The same things were measured in two ways. Each way mixes the same 11 hidden numbers, adds some noise and spreads widely along 7 directions of its own, which tell nothing about the thing.
Some things both ways: the first way, then the second way.
4 -16 1 6 17 -3 2 -4 -9 1 -1 7 9 12 0 -15 6 0 2 -3 0 -6 10 -1 -4 15 2
 -16 -3 -1
22 -6 -8 -2 -5 11 -4 -1 -10 6 -12 13 24 12 -4 -9 1 -4 -2 4 -4 2 14

-3 -6 0 7 23 -4 -11 5 -5 -10 -11 14 10 10 0 -9 14 4 -3 1 5 -1 8 2 -4 4 9
 0 -7 -17
-1 3 -2 2 -9 8 2 -4 3 4 7 8 2 3 6 0 -3 5 -8 -10 -18 -6 -9

-10 -5 -10 15 10 0 0 4 -2 -3 2 6 -2 1 2 14 19 -2 -5 7 -2 -1 -16 -12 -6 4
 -3 -6 0 1
-12 -7 -7 -33 17 18 26 2 -25 -5 -1 -11 -13 -14 -2 17 11 -6 11 9 -25 -4 6

17 0 -14 -12 -7 23 13 -15 0 2 20 -5 -3 -5 10 -17 -2 -5 5 -8 -3 -4 -11 13
 12 0 -4 -13 -4 2
-3 -10 3 -22 8 9 4 -2 -15 -1 -1 1 6 -8 -12 7 17 -4 12 15 19 0 -1

0 21 -11 -11 -3 19 -4 -25 6 -17 0 6 -1 11 18 -18 -3 2 -2 1 0 -5 -12 12
 20 -5 -8 -19 -10 -3
-3 17 8 3 3 8 18 16 5 -14 13 -29 -13 17 18 -8 -23 4 0 -17 3 -30 -6

-2 -4 8 5 12 -7 -13 13 -7 4 -5 10 10 -4 -6 -10 3 4 10 3 16 -6 -1 -3 -7 6
 -3 -1 1 -5
-10 -1 20 20 -11 0 -8 -8 8 -11 -13 0 -11 -7 -1 -15 -12 0 -10 -19 0 -23
 -19

-2 7 -44 7 -15 12 -22 -5 1 -2 -13 13 -4 11 5 -19 -9 -7 7 15 8 -11 -10 -6
 15 6 -23 -24 5 2
-1 -9 -3 13 6 -9 -21 -13 -11 -8 -32 30 -3 -4 -7 19 11 -20 -9 11 -3 -23
 -1

-2 -17 -3 1 4 -3 -14 3 4 0 12 8 -2 8 -8 -12 8 15 1 -22 -8 -5 12 7 4 -7
 13 8 0 -12
-4 17 -2 12 5 2 9 1 -6 -17 -5 6 6 22 -3 2 0 -2 -10 14 6 -12 -14

9 -1 4 -1 11 -4 8 2 0 3 2 -6 -2 12 -8 -3 9 -8 -13 -2 -8 11 7 -2 5 8 15
 -23 8 0
14 7 9 14 -4 6 -7 4 8 -6 0 4 3 22 10 -4 -8 -6 -14 -2 3 -13 -12

-7 1 -1 4 -2 -12 -1 5 6 3 1 -2 -7 -3 -6 13 -3 6 2 1 -1 1 -4 -6 -10 0 -2
 7 10 6
-9 -7 10 -21 17 11 23 13 -15 8 11 -20 -14 -19 -2 30 18 5 -1 11 -6 14 -17

0 -3 3 -4 -2 -13 -10 10 1 4 6 2 -5 -2 -4 -1 -7 -10 7 -5 13 -11 5 1 -8 4
 -2 6 -7 7
-2 5 -12 22 1 -12 4 -10 1 -4 -3 31 17 35 -8 40 4 9 -18 16 7 -20 -20

-7 5 11 -6 7 -14 -12 -1 5 -14 11 6 -8 -2 8 -22 -22 7 14 1 -2 -24 -4 7 -1
 -6 -9 8 -6 20
-17 -5 20 11 3 5 -5 1 -7 -10 -3 -10 -5 -9 0 7 5 -6 -7 4 16 -11 -9

-11 2 8 2 7 -7 3 3 -3 -15 7 6 -7 -2 5 2 4 -2 -3 5 -3 -4 -3 5 2 -6 -3 4 1
 4
8 3 2 13 6 19 -4 12 -6 -5 -3 -3 14 18 5 6 -10 -23 6 5 12 0 30

-3 17 -8 -5 8 -5 -10 11 14 -1 10 8 0 -3 7 13 3 14 2 -6 3 4 -1 3 -13 -1 4
 6 14 -11
-11 -20 9 -11 -10 -10 9 17 9 -3 2 2 3 -2 5 -9 26 10 4 -22 24 17 1

-3 -11 10 -3 2 -16 -1 8 -2 -7 -3 7 5 6 -9 -1 -13 0 -4 -2 -4 -11 7 -4 -3
 5 -1 8 4 -1
-2 -13 2 10 -12 -15 -17 1 13 -10 -15 3 -1 5 -4 -27 12 -1 -8 -27 12 4 12

2 4 -6 9 -12 -3 3 11 -5 14 9 -15 -25 -23 -5 1 -4 0 9 17 -20 1 -16 -15 1
 -14 -2 9 10 21
-11 6 -10 -1 2 -16 11 -11 -1 -6 4 -9 -4 -17 -3 16 9 9 12 4 2 -10 -8

-14 7 0 6 -1 -14 -1 10 2 9 8 -11 -17 -1 -4 18 8 -1 -2 0 -13 2 -8 -11 -5
 -4 -2 -13 8 1
-21 3 21 32 13 25 23 37 -5 -23 10 -23 4 46 8 4 -4 7 -9 -23 35 5 10

1 -10 6 3 9 -10 -3 7 -4 -6 -10 10 8 10 -11 -13 -7 -3 -2 2 7 -2 5 -2 1 10
 1 -6 11 3
-9 -8 7 9 -6 1 19 11 6 -3 9 -9 5 11 2 7 7 12 -11 -12 -1 16 -7

-6 17 11 -11 17 -15 -2 6 13 -17 15 -1 -10 -1 11 -15 -21 3 10 -4 -4 -21
 -14 11 -10 -8 -2 4 -5 9
-1 -7 -15 -36 -7 4 19 -7 -10 -9 7 -4 4 -15 -3 -32 13 19 24 5 -4 6 21

2 -6 2 2 -1 -3 5 5 3 -2 -12 2 12 7 -3 5 -9 -2 -3 -5 -2 -2 9 0 -6 8 -2 4
 -4 -1
4 -9 -1 -1 2 -3 1 -2 2 -4 -7 2 -9 1 -5 3 8 3 -1 -11 -8 0 -5

-10 -2 -1 5 -4 -8 -14 5 8 -7 -1 3 -2 7 -9 -6 -7 11 -1 -6 -11 -9 4 1 11
 -6 -4 0 4 -5
-8 -1 1 7 -1 -6 4 2 -1 -27 -8 0 -9 2 -1 -15 6 -1 -4 -4 -1 -7 3

0 7 2 5 17 -9 3 23 -7 5 -7 -3 1 -8 -1 1 3 2 3 11 -10 1 -3 -8 -12 -3 3 1
 5 -16
-1 -13 -10 -13 -11 0 -4 -17 1 -1 5 16 5 -14 -7 -14 22 11 9 -12 -11 13 -1

11 3 -9 -3 8 10 3 -4 1 -4 -5 9 10 1 9 -6 0 1 1 4 7 1 -2 3 -5 9 1 -1 0 -1
18 -1 6 -12 -11 9 3 2 15 22 15 -11 -3 -1 16 5 -15 2 -2 -6 -17 0 -5

7 6 4 -13 -10 -5 6 8 -18 8 -12 0 -8 -5 3 -12 -15 -16 6 9 -4 4 14 0 -2 -7
 3 11 1 -2
-9 11 1 7 14 18 -6 5 -13 -2 -3 1 3 2 -11 3 10 -5 9 7 20 9 7

-5 0 17 1 1 -13 0 9 -9 11 5 -5 -12 -10 -7 17 17 -11 -1 2 11 10 6 -4 -11
 -1 9 7 -1 6
-5 -6 -1 14 -2 3 6 17 -5 18 4 14 30 15 -3 21 10 13 2 -4 33 14 15

-12 -11 -12 15 0 -3 2 -2 -6 1 -13 1 -2 3 -14 24 26 2 -13 8 4 15 0 -9 2 4
 -2 -4 12 -18
14 -7 -7 -6 -10 -7 7 19 12 22 13 -2 7 -2 4 1 -2 10 -4 -29 -11 13 10

0 1 -18 2 -2 3 -7 -6 -4 -8 -22 12 2 7 6 -16 -9 5 5 7 -5 0 13 4 2 -6 -2
 15 -2 -12
12 8 -28 9 -2 -21 -8 -7 1 1 -12 18 13 3 -9 -1 14 7 8 -11 3 -4 6

-7 12 -16 -3 -4 -8 -13 1 12 5 -6 -5 -11 4 9 -10 -21 13 13 -6 -20 -14 1
 -1 -9 -13 -1 13 -13 -7
-9 5 8 9 4 21 2 9 -3 12 18 -8 -2 12 3 3 5 23 -8 -13 7 12 -6

-2 -1 -10 -7 -5 1 -31 -3 11 -8 8 19 1 9 7 -19 -11 16 9 -16 -1 -19 8 7 4
 -7 1 14 -9 1
14 -4 3 -10 -11 4 -12 -3 3 30 4 19 6 -13 10 21 4 -6 -17 25 -18 10 -9

-2 -17 0 1 11 -11 -9 4 -8 13 15 6 -3 -14 -2 -5 5 16 19 -5 8 -9 3 -3 -19
 2 0 15 7 -3
13 16 -7 0 11 10 13 -3 -19 6 -3 1 21 13 -9 23 -3 -1 -3 31 3 -11 -16

0 11 25 -16 8 -8 7 4 0 -5 10 -7 -2 -7 0 6 3 -3 -6 -6 1 2 2 9 -1 -7 10 8
 -8 -11
-7 -8 10 -22 -6 15 5 5 2 10 26 -6 -3 -10 4 -6 10 13 3 -2 4 15 -2

Other things, the second way, with their names:
<262>: 8 4 0 -13 9 27 7 -5 -19 7 6 2 6 -5 -1 10 1 1 13 26 -4 2 4
<361>: -7 -4 3 -6 -3 5 9 8 3 3 12 -10 -1 -13 1 1 2 -1 14 -8 5 12 14
<64>: 2 -13 -2 -9 1 -1 -18 -13 -2 4 -7 6 -5 -20 -6 2 25 -7 5 -12 -4 6 -5
<524>: -14 -11 -8 1 5 3 4 -8 -14 -10 -5 9 12 1 -2 24 15 -7 17 17 12 0 25
<514>: -7 -11 -20 1 -8 -17 1 -1 6 -13 -2 10 10 21 -5 -13 28 17 -3 -24 9 12 13
<257>: 41 15 -21 -8 -18 7 -14 -16 23 25 15 4 -3 12 16 -10 -31 5 -2 10 -42 -2 23
<129>: 4 -19 15 -3 -5 20 -1 3 -4 -2 -2 5 1 -11 -2 -11 -6 -7 14 -7 0 3 19
<130>: -15 7 21 8 1 8 2 18 7 -2 11 -33 -8 8 6 -6 -9 2 -5 -15 29 -5 -3
<286>: -7 10 -7 13 7 -10 23 11 5 6 21 -7 -1 8 -4 34 -1 23 -2 -18 3 -8 -21
<275>: 6 -9 -13 -34 -2 -3 -8 -10 -11 -6 -6 7 2 -23 -10 -27 23 -5 14 -2 -2 -1 7
<136>: -1 5 5 3 6 15 -17 -15 -10 -5 -10 13 3 4 -4 11 4 -22 -5 36 4 -6 -3
<541>: 11 10 -14 -3 1 -3 4 -10 9 9 10 5 0 19 2 32 -4 -3 -12 8 -22 -9 -17
<697>: -5 -16 5 8 -6 3 -4 5 -1 -8 -7 15 20 15 1 3 4 -8 10 0 31 -3 28
<626>: 13 5 -2 -10 2 0 3 2 -4 10 -5 -1 -4 -6 7 3 3 5 4 10 0 -7 -4
<731>: 17 -4 -3 -3 1 10 -11 -3 -5 10 -6 -6 8 -3 -2 -7 2 0 13 8 8 9 25
<566>: 9 -3 -4 -7 3 1 -6 8 -5 11 -15 2 1 1 -5 -10 8 4 4 -17 8 -3 8
<720>: 34 0 -17 -16 -4 -5 -9 -4 3 27 9 18 9 -12 -3 18 -2 -7 -2 4 -25 -2 -4
<393>: 3 -9 8 -7 -9 1 2 -11 6 1 3 5 -9 -20 -2 0 5 6 3 8 -12 7 -11
<300>: 14 -10 25 10 -11 27 0 10 12 20 23 -5 7 4 12 17 -24 -7 -8 -7 -8 4 -2
<456>: -20 -24 18 -13 8 18 16 24 -9 -4 15 -19 -7 -3 -5 -3 22 15 4 -26 21 22 6
<296>: 7 3 11 7 0 6 -1 8 -1 1 -11 -4 -1 7 5 3 -10 -10 -11 9 2 -8 0
<492>: -3 -5 3 -5 4 15 3 8 -2 -3 10 6 -5 11 -3 0 12 5 -5 -12 -1 10 -3
<332>: -18 -20 5 -18 -3 -9 0 -3 -14 7 -13 18 4 -19 -7 7 36 14 -1 3 18 2 -14
<712>: 1 -12 2 -14 -8 -25 0 1 5 7 -8 8 -1 -15 4 9 22 5 -9 -2 6 -7 -24
<430>: -16 11 16 8 8 6 -5 -3 -2 -13 -9 -15 -27 -10 -9 -2 -17 -12 -7 -10 -2 -33
 -22
<571>: 5 20 1 -2 20 21 -5 -1 -14 2 -3 -10 -8 12 -3 11 2 -6 -2 20 6 -7 -12
<206>: 28 18 -22 -3 6 4 15 -4 -16 -9 -6 9 15 14 -4 -2 -6 3 0 32 -21 -10 3
<51>: -9 9 0 4 5 3 -15 -14 -7 -2 -7 10 -7 -15 -2 16 -8 -21 7 11 1 -30 -3
<4>: -9 -5 -6 -11 5 11 12 -8 -16 -13 -5 2 5 -6 -6 0 17 1 20 24 4 12 18
<229>: 12 -1 -1 1 -9 8 18 9 -2 9 9 -4 16 -4 -2 -13 -11 20 15 -9 4 5 17
<250>: -4 8 -4 -1 2 -9 -9 -2 0 5 -14 3 -7 2 -2 -1 2 5 -3 -5 12 -22 -8
<668>: -5 9 0 -22 7 25 6 -17 -10 -4 17 -18 -20 -6 5 4 -3 -4 -8 22 -36 -7 -13
<505>: 11 14 12 -3 2 22 4 1 1 7 12 -19 -9 4 18 1 -16 2 0 18 -5 -7 -5
<584>: -6 15 3 5 2 14 20 4 4 2 17 -15 -3 20 0 16 -23 9 -2 8 -2 -8 -5
<200>: -9 3 -10 16 5 -10 3 -4 -15 -11 -22 14 16 10 -18 2 6 10 4 -9 22 -26 -2
<633>: 2 7 -10 1 -1 -11 7 13 11 5 -3 -12 -5 13 5 -4 -7 10 7 -23 10 -8 16
<291>: 2 -16 -4 -11 -9 -1 15 0 2 -5 -1 -6 -3 -9 3 -12 3 11 7 -12 -16 4 16
<735>: -13 -5 9 8 3 0 17 16 -4 -26 -6 -12 -5 7 -2 -20 9 11 3 -19 18 -1 4
<387>: 18 15 5 4 -4 9 -9 1 7 17 5 -5 -3 4 2 -12 -20 14 -1 -2 5 -13 -4
<194>: 18 17 -22 -9 12 -16 -4 -21 -8 -5 -18 -2 -5 -7 -8 9 -1 -6 16 15 -4 -35 -8
<32>: 1 -10 23 -1 -5 29 -18 5 6 13 -7 -10 -13 5 16 -6 -25 -15 5 9 10 -4 40
<317>: -15 -20 -6 -27 6 -3 7 12 -12 -8 -7 1 -8 -11 -13 -18 25 7 11 -28 12 2 16
<79>: -5 -4 20 6 5 20 -12 -5 -15 -7 -13 8 -7 -16 -13 -12 -1 -6 -2 9 6 -11 -6
<219>: 22 -11 16 3 -17 8 -15 -5 15 16 2 7 4 2 8 -8 -9 3 -4 9 5 6 6
<226>: 12 -10 -7 8 -12 -23 -20 1 12 6 -15 9 10 -1 2 -16 16 7 0 -36 19 -6 2
<61>: 3 9 -23 -1 -7 -31 0 -13 7 4 -6 13 9 4 -11 -1 5 22 2 -23 7 -32 -20
<50>: -3 7 9 25 2 12 -3 6 -3 12 9 -3 17 8 1 18 4 8 1 13 27 16 4
<728>: 11 2 20 3 -8 17 1 3 8 6 14 -16 3 8 12 -4 -13 5 -6 6 5 -1 -9
<419>: -11 -27 -8 -6 -2 -12 4 -6 -17 -5 -15 29 17 -10 -18 0 35 20 8 -4 18 3 9
<418>: 4 -12 9 3 -7 8 3 2 8 2 12 5 7 6 8 24 -10 -17 -1 4 -5 -2 6
<510>: -6 6 1 -5 -3 7 2 -8 3 -4 6 -8 -15 -9 6 -1 -4 -2 -2 1 -20 -8 -5
<380>: -5 16 2 30 -3 -11 -20 -9 10 -18 -20 6 -8 20 -1 -17 -8 1 -13 -16 14 -34
 -12
<548>: 18 -7 13 -29 -5 30 -24 -8 8 28 7 -6 -23 -13 10 -14 -7 -9 -8 -1 -30 8 0
<480>: 21 -4 -12 -7 -4 -7 3 -21 0 -10 -1 10 4 -2 3 12 -4 -6 5 15 -23 -24 -6
<491>: 6 -4 6 24 -9 0 1 -5 12 -2 -2 3 -6 5 5 7 -18 9 -2 -5 -8 -9 9
<724>: 11 -1 -3 -3 -3 4 -4 1 -5 13 3 12 15 -5 0 2 5 7 10 9 15 3 10
<527>: -8 -6 -25 -8 13 -13 16 -4 -17 -20 -15 3 0 -14 -29 -7 23 11 29 -16 7 -2
 16
<617>: -9 -20 21 -4 -6 13 -16 -1 5 13 1 11 -8 -14 6 12 6 -8 5 1 13 7 7
<322>: 1 -7 8 6 -12 -8 -10 -3 5 4 3 19 -1 -16 -1 -7 6 12 -10 -15 0 -13 -21
<594>: -10 -7 -10 -12 5 0 15 -1 -14 -26 -7 12 0 5 -6 -7 22 3 4 -2 -2 -4 -1
<138>: 7 -1 5 -5 -2 7 -21 6 4 31 3 -8 1 -26 2 6 1 -14 9 -6 8 14 16
<154>: -13 2 -12 -13 17 0 15 -10 -20 -3 -11 3 -8 -12 -12 28 13 4 18 15 1 -13 -1
<495>: 3 -8 -15 -11 -3 -11 0 -1 5 -11 -7 14 2 9 2 4 10 -14 4 -2 -4 -5 14
<741>: 20 11 -9 -22 5 -9 10 -13 -8 1 -11 -8 -11 -24 -6 8 -15 -10 7 23 -25 -33
 -15
<734>: 2 -12 3 -6 -2 -1 12 -1 11 1 13 -1 -12 0 -2 19 -11 3 2 -20 -14 -15 -10

Some of these things the first way, each followed by its name:
-1 10 17 1 4 8 7 4 -5 -6 -7 1 15 -4 4 4 11 -8 -2 1 18 5 0 11 3 6 -9 -11
 -8 -10 -> <129>
-5 7 26 -2 3 4 7 5 -3 -7 10 -2 9 -9 9 4 6 -2 2 -8 5 -9 -5 11 2 -2 -9 -2
 -17 2 -> <300>
-17 5 25 -5 3 -22 10 12 -11 2 5 -3 -2 -8 0 38 13 -12 -9 3 9 0 -3 -10 -18
 3 -4 6 -4 -9 -> <317>
6 6 -5 -5 5 3 -17 -2 4 9 8 8 1 5 5 -6 7 3 4 -8 11 -1 -2 -3 -5 6 9 -6 -4
 0 -> <332>
11 18 4 -17 -8 13 -8 -6 -1 7 6 2 10 -9 11 -16 -14 13 13 -3 4 -6 -5 5 5
 -1 -8 -2 -3 -8 -> <728>
3 1 10 2 6 -1 11 9 -6 -12 12 -1 -3 -7 2 0 4 -16 -3 10 3 -3 -4 6 4 4 -6
 -9 1 16 -> <418>
-12 12 3 2 9 -13 -12 3 13 -5 4 -6 -9 4 1 -3 0 8 5 -6 -3 -7 0 7 -1 -6 -2
 -7 -9 -5 -> <322>
-3 0 12 4 6 -8 -7 0 1 3 -5 -2 8 0 -3 6 8 1 3 -4 15 -1 12 4 -6 8 -2 1 -14
 -5 -> <419>
20 4 -2 -5 -24 7 1 16 -12 31 3 -13 -1 -17 -2 -8 -14 -6 13 4 -15 0 8 -12
 4 0 -5 -4 2 11 -> <393>
4 -2 6 2 4 0 13 -5 3 -4 -9 -6 1 0 -9 1 0 1 -6 2 0 9 -3 3 2 1 5 4 3 -1 -> <731>
-2 0 -7 12 -8 3 -5 8 -1 12 2 -5 0 -7 -1 6 2 7 4 4 -13 -7 -10 -15 1 1 -11
 -9 -1 8 -> <291>
7 1 -8 -9 -4 -3 5 1 -4 13 -4 -3 -5 -2 -1 2 -6 -2 1 0 -6 6 4 -7 -9 -1 9
 10 6 -9 -> <571>
-3 10 14 -11 -9 -6 -1 4 2 -12 -15 3 6 1 -3 3 -19 -7 -6 2 2 -6 -2 2 4 -7
 -3 18 -11 -7 -> <257>
4 0 13 0 -5 8 22 2 -3 -6 1 -6 10 -8 6 15 5 -18 -6 0 7 -2 -3 8 -1 6 -11
 -2 -17 4 -> <734>
14 4 21 -7 -10 -13 5 11 -19 22 -6 -15 -15 -16 -9 -12 -14 -15 10 15 -7 10
 18 -9 -3 -4 10 10 5 21 -> <50>
0 -4 16 -4 14 -8 10 -1 -7 -1 3 -1 -3 -3 -1 4 10 -12 -1 1 13 2 -4 1 -13 3
 9 6 -9 0 -> <61>
1 9 -10 6 15 -1 -3 0 9 -13 0 2 4 -5 11 -12 -13 11 12 12 -1 -16 -7 7 -5 6
 -16 -3 -2 6 -> <480>
-2 -6 -9 7 18 -18 -8 8 -2 -13 5 8 -19 -11 6 -12 -5 -2 15 16 2 -14 6 5
 -19 -5 0 26 -3 16 -> <51>
17 16 -6 -14 -16 3 -2 5 -1 20 -2 -9 2 -11 -1 -8 -22 -6 11 8 8 1 -1 -5 0
 9 -10 -11 8 7 -> <219>
-14 6 5 5 -5 -6 10 2 9 -9 0 -12 -19 -2 -3 9 -2 -9 -3 -1 -5 0 -13 7 1 -14
 -4 4 -5 8 -> <286>
4 -2 -9 -1 -15 25 -9 -19 10 -3 -2 3 14 15 5 -14 7 20 -4 -26 -13 1 11 14
 26 -6 1 -9 -13 -18 -> <735>
6 19 -12 -17 -9 14 -14 -15 11 -7 9 13 1 14 14 -20 -14 0 1 -7 7 -9 -12 6
 15 3 -5 -21 3 10 -> <712>
3 -17 -4 9 22 -26 10 15 -2 -13 3 6 -10 3 -6 8 -2 -14 -7 13 -3 -3 17 -2
 -20 14 8 9 12 17 -> <495>
9 -15 -25 5 -4 6 -9 -10 1 2 0 8 -3 13 -8 -22 -3 -1 2 -1 4 -2 3 -1 11 11
 -1 -17 12 9 -> <296>
-6 -4 -12 9 -4 1 6 6 -2 2 13 -5 -23 -14 -3 10 13 2 -2 7 -17 6 -19 -8 -1
 -18 7 15 12 6 -> <138>
-2 9 -9 -14 -1 -4 -21 12 0 -4 9 15 -4 -7 8 -22 -22 7 17 2 7 -20 -11 4 -2
 -7 -10 10 8 -5 -> <136>
10 -1 12 9 1 6 7 5 -18 4 -8 -4 0 -15 -10 11 25 -15 -11 23 8 21 3 -8 8 4
 7 0 4 6 -> <524>
15 -11 -21 -8 -11 10 -4 -18 -9 6 4 3 -4 -10 0 -21 -10 11 13 6 -1 -5 8 2
 7 -1 -5 13 4 -4 -> <130>
0 9 -26 -1 -14 18 -8 -5 -3 -7 -7 9 -2 -9 8 -13 -6 8 9 9 2 -1 -6 9 13 -11
 -16 9 7 -15 -> <361>
0 3 8 3 17 -6 7 9 -2 -8 -11 6 11 -1 4 7 2 7 -4 5 -10 1 5 -3 -13 0 7 15
 -3 -10 -> <64>
14 3 -5 -8 -14 7 -2 -4 6 1 6 2 -1 -3 4 -2 -11 -14 2 0 9 -8 -4 0 0 5 -2 5
 -12 23 -> <32>
9 -31 8 18 13 -23 5 10 -22 28 1 -10 -8 -13 -11 6 14 -7 15 8 -1 1 29 -15
 -29 15 10 13 -8 18 -> <200>
